There are 5 hidden switches. A switch that is on adds its own fixed numbers to the row, and there is some noise. The rows also spread widely along 4 directions, which tell nothing about the answers.
Some rows, each with its switches (1 for on, 0 for off) after it:
[ 0.61 -1.50  0.81 -2.20 -0.84  0.17 -0.88  0.63  0.31  1.51 -0.06 -2.97
  2.71  0.82 -0.34  2.72 -1.01 -2.06  4.51  1.05 -1.26] | 0 0 1 1 1
[ 0.39 -2.89  0.12 -0.33 -0.44 -0.01  1.74  0.57  2.20  0.23 -1.98 -3.37
  1.41 -0.82 -3.66  0.53 -2.28 -1.21  0.73 -2.43 -1.24] | 0 0 0 0 0
[ 3.69  2.96 -0.90 -0.38 -0.93  1.34  2.12  0.92 -1.35 -3.17 -0.60 -3.09
 -1.08 -2.31 -0.20 -2.06 -1.41  1.93 -1.32  3.89  1.28] | 1 0 1 0 1
[-1.91 -2.43  0.03 -1.97 -1.74  2.43 -0.05  2.48 -1.48 -0.06 -0.18 -1.06
 -0.88 -2.69 -2.68  0.03 -1.92 -1.51  1.97  1.52 -0.55] | 0 1 0 1 1
[ 0.75 -2.41 -0.41 -1.52 -1.13  1.97  0.38  1.63 -2.93  0.28  0.87  2.14
 -0.54 -0.53 -1.76 -0.18  0.24 -0.73  2.35  1.76 -0.97] | 1 0 1 1 0
[-0.30 -0.80 -2.71 -0.01 -4.26  2.18  3.70  1.91 -0.79 -2.83 -0.39  1.55
 -1.45 -2.67 -5.24 -2.56 -0.63  0.33 -0.16  2.61  0.40] | 1 0 1 0 0
[ 4.11 -1.68  2.45 -1.82  2.53 -0.42 -0.60  0.72 -1.05  2.79 -0.62 -3.01
  0.58 -0.07  0.01  0.48 -0.82  0.01  0.48 -1.55 -0.93] | 1 0 1 0 1
[ 2.19  0.74 -0.72 -1.05 -1.39  2.52  1.45  1.47 -2.75 -2.43 -0.21 -1.00
 -0.78 -2.44 -1.12 -1.27 -1.19  0.04  1.38  3.67  0.61] | 1 0 1 1 1
[ 0.15 -2.21  0.99 -2.21 -1.11 -1.52 -1.00  0.29  2.40  3.44 -0.32 -4.37
  3.51  2.13 -0.97  2.71 -1.11 -2.27  3.89 -0.57 -1.62] | 0 0 1 0 1
[ 0.33 -4.98  0.44 -0.89  0.13  0.78  1.50  1.55  0.07  1.73 -1.60 -0.33
 -0.26 -1.05 -4.63 -0.49 -1.36 -1.47  0.54 -3.60 -1.60] | 1 0 0 0 0
[-1.97 -0.99 -1.64 -2.55 -3.14 -0.02 -1.07  1.80 -2.52  1.50  2.58  2.52
 -0.47  1.37  0.20 -0.17  0.70 -1.01  3.05  4.07 -0.67] | 1 0 1 0 1
[ 5.26 -1.06  1.80 -0.91  2.60  1.86  0.63  0.50 -2.20  0.16 -0.66 -2.37
  0.35 -1.06 -0.42  0.22 -1.17  0.91  0.42 -0.53 -0.55] | 1 0 1 1 0
[ 0.34 -0.30 -0.85 -1.77 -0.89 -0.04  0.69  1.02 -0.27 -0.32 -0.11 -3.02
  0.31  0.01  0.43 -0.11 -1.80 -1.06  1.49  1.99 -0.65] | 1 0 0 0 1
[-2.03 -2.27  0.30 -2.46 -2.04  2.20 -1.76  2.58 -3.28  1.69  1.72  2.66
 -1.18 -1.81 -2.05  0.16  0.34 -0.82  2.85  2.56 -0.24] | 0 1 1 1 1
[ 3.47 -0.25  1.47 -1.83  0.86  1.00 -0.44  0.87 -1.50  0.68 -0.16 -3.74
  1.26  0.08  0.96  1.20 -1.51 -0.77  2.65  1.45 -0.98] | 1 0 1 1 1

New rows, each followed by its switches (1 for on, 0 for off):
[ 1.41 -1.27  0.48 -2.19 -0.63  1.19 -0.49  1.27 -2.39  1.02  0.61 -0.79
  0.52  0.09 -0.04  0.77 -0.52 -1.32  3.43  1.94 -0.92] | 1 0 1 1 1
[ 2.31 -1.82  0.26 -1.04 -0.29  0.32  1.37  0.76  0.24  0.96 -0.49 -1.62
  0.69 -0.05 -2.15  0.08 -0.71 -0.01  0.91 -0.38 -0.91] | 1 0 1 0 0
[ 2.24 -1.92  1.35 -2.00  0.36  1.45 -0.10  1.14 -1.54  1.18 -0.37 -2.21
  0.93 -0.42 -0.95  1.23 -1.12 -1.31  2.89  0.42 -1.06] | 1 0 1 1 1
[ 2.92  0.95  1.10 -2.37  0.65 -1.83 -1.30 -0.54  0.71  2.59  0.84 -6.24
  2.93  3.13  3.66  2.41 -0.99 -0.82  3.15  2.27 -1.32] | 1 0 1 0 1
[ 3.05 -0.50  0.75 -0.85  1.00  1.30  0.09  0.48 -1.59 -0.48  0.16 -1.25
  0.70 -0.79 -0.25  0.63 -0.61  0.46  1.08  0.88 -0.15] | 0 0 1 1 0
[ 0.78 -0.68  0.35 -2.30 -0.22  2.32 -0.14  1.80 -1.29  0.27 -0.19 -4.33
 -0.08 -1.19  0.49  0.29 -2.47 -1.04  2.11  2.35 -0.85] | 1 1 0 1 1
[ 3.32 -1.28  0.32 -0.69  0.04  2.49  1.76  1.13 -1.53 -1.19 -0.96 -1.63
  0.22 -1.66 -2.39 -0.41 -1.19  0.07  0.86  0.57 -0.54] | 1 0 1 1 0
[-0.20 -0.84  0.01 -1.45 -1.23  0.07 -0.74  1.41 -2.26  0.24  0.91  2.02
 -0.96 -1.40 -1.71 -0.84  0.15  0.21  0.57  1.45  0.51] | 0 0 1 0 1
[ 1.58 -1.73  0.19 -1.71 -1.05  1.70  0.63  1.35 -1.71 -0.02 -0.67 -1.79
  0.57 -1.19 -1.79  0.45 -1.16 -1.34  2.74  1.19 -0.78] | 1 0 1 1 1
[-0.64 -0.47  0.63 -2.46  0.05 -0.38 -1.61  1.13 -0.09  1.90  0.76 -3.58
  0.43  0.27  1.29  0.90 -1.50 -0.45  1.36  1.48 -0.63] | 0 1 0 0 1
[ 0.05 -3.26  0.28 -2.01 -0.53  2.37 -0.92  2.52 -5.60  0.90  1.12  4.73
 -2.15 -2.10 -2.24 -0.89  0.66 -0.69  2.24  0.91 -0.25] | 1 0 1 1 1
[ 4.01  1.73  0.69 -1.19  2.99  0.13 -0.24  0.64 -3.72 -1.01  0.71 -1.67
 -1.77 -1.39  3.29 -1.81 -1.05  1.78 -1.82  2.02  0.94] | 1 0 0 0 1
[ 0.94 -0.32 -1.46 -0.70 -1.92  2.69  0.98  1.35 -3.79 -1.74  1.40  2.48
 -1.22 -0.97 -0.66 -1.07  0.22  0.37  1.79  3.95 -0.03] | 1 0 1 1 0
[ 0.72 -2.83  2.61 -3.18  2.15 -2.36 -4.12  0.43 -2.02  5.69  2.26  0.62
  1.48  2.72  1.98  2.53  1.03 -0.88  3.13 -1.16 -1.43] | 0 0 1 0 1
[ 1.91  1.44  0.20 -0.97 -0.85  0.03  0.33  0.12  2.40  0.37  0.11 -5.76
  1.67  0.53  0.20  0.91 -1.63  0.92  0.48  2.81 -0.22] | 0 1 1 0 0
[ 2.41  1.58 -0.73 -1.27 -2.19 -0.15  1.92  0.09  2.22 -0.96 -1.05 -6.94
  2.57  0.38 -0.19  0.65 -2.42 -0.87  2.01  2.97 -0.58] | 1 0 1 0 1
[ 3.58  0.73  0.63 -0.92  0.14  0.45  1.60  0.73 -0.52 -0.92 -1.14 -3.62
  0.01 -1.88 -0.89 -0.92 -1.43  0.68 -0.45  1.15  0.42] | 1 0 1 0 1
[ 0.57 -2.86  0.64 -2.06 -1.33  2.27  0.47  1.70  0.06  2.02 -0.09 -2.80
  1.22  0.10 -2.34  1.37 -1.29 -1.32  3.12  0.94 -1.88] | 1 1 1 1 0
[ 1.26  0.87 -1.31 -2.02 -0.90  0.87 -1.00  0.67 -3.26  0.34  2.99  0.82
  0.47  2.11  3.52  1.08  0.69  0.02  3.58  5.20 -0.72] | 1 0 1 1 0
[ 1.60 -1.52  0.58 -1.24  0.18  0.69 -0.75  0.21 -1.28  1.02  0.72 -0.47
  1.42  0.48 -0.23  1.50 -0.13 -0.56  2.60  1.07 -0.87] | 0 0 1 1 0
[ 0.31 -1.34 -0.30 -2.22 -2.11  1.30  0.47  1.08 -0.47  0.39 -0.25 -2.67
  1.57  0.46 -0.95  1.55 -1.45 -2.29  4.53  2.31 -1.42] | 1 0 1 1 1
[ 0.59  1.13 -0.13 -2.05 -1.53 -1.90 -0.94 -0.21  2.00  1.33  0.81 -5.13
  3.15  2.27  1.96  2.44 -1.17 -1.08  3.46  2.98 -0.59] | 0 0 1 0 1
[ 1.59  0.55 -0.18 -1.15 -0.62 -0.98 -0.24 -0.14  0.68  0.63  0.85 -2.31
  2.08  1.44  0.71  1.09 -0.41  0.28  1.59  2.01 -0.39] | 0 0 1 0 0
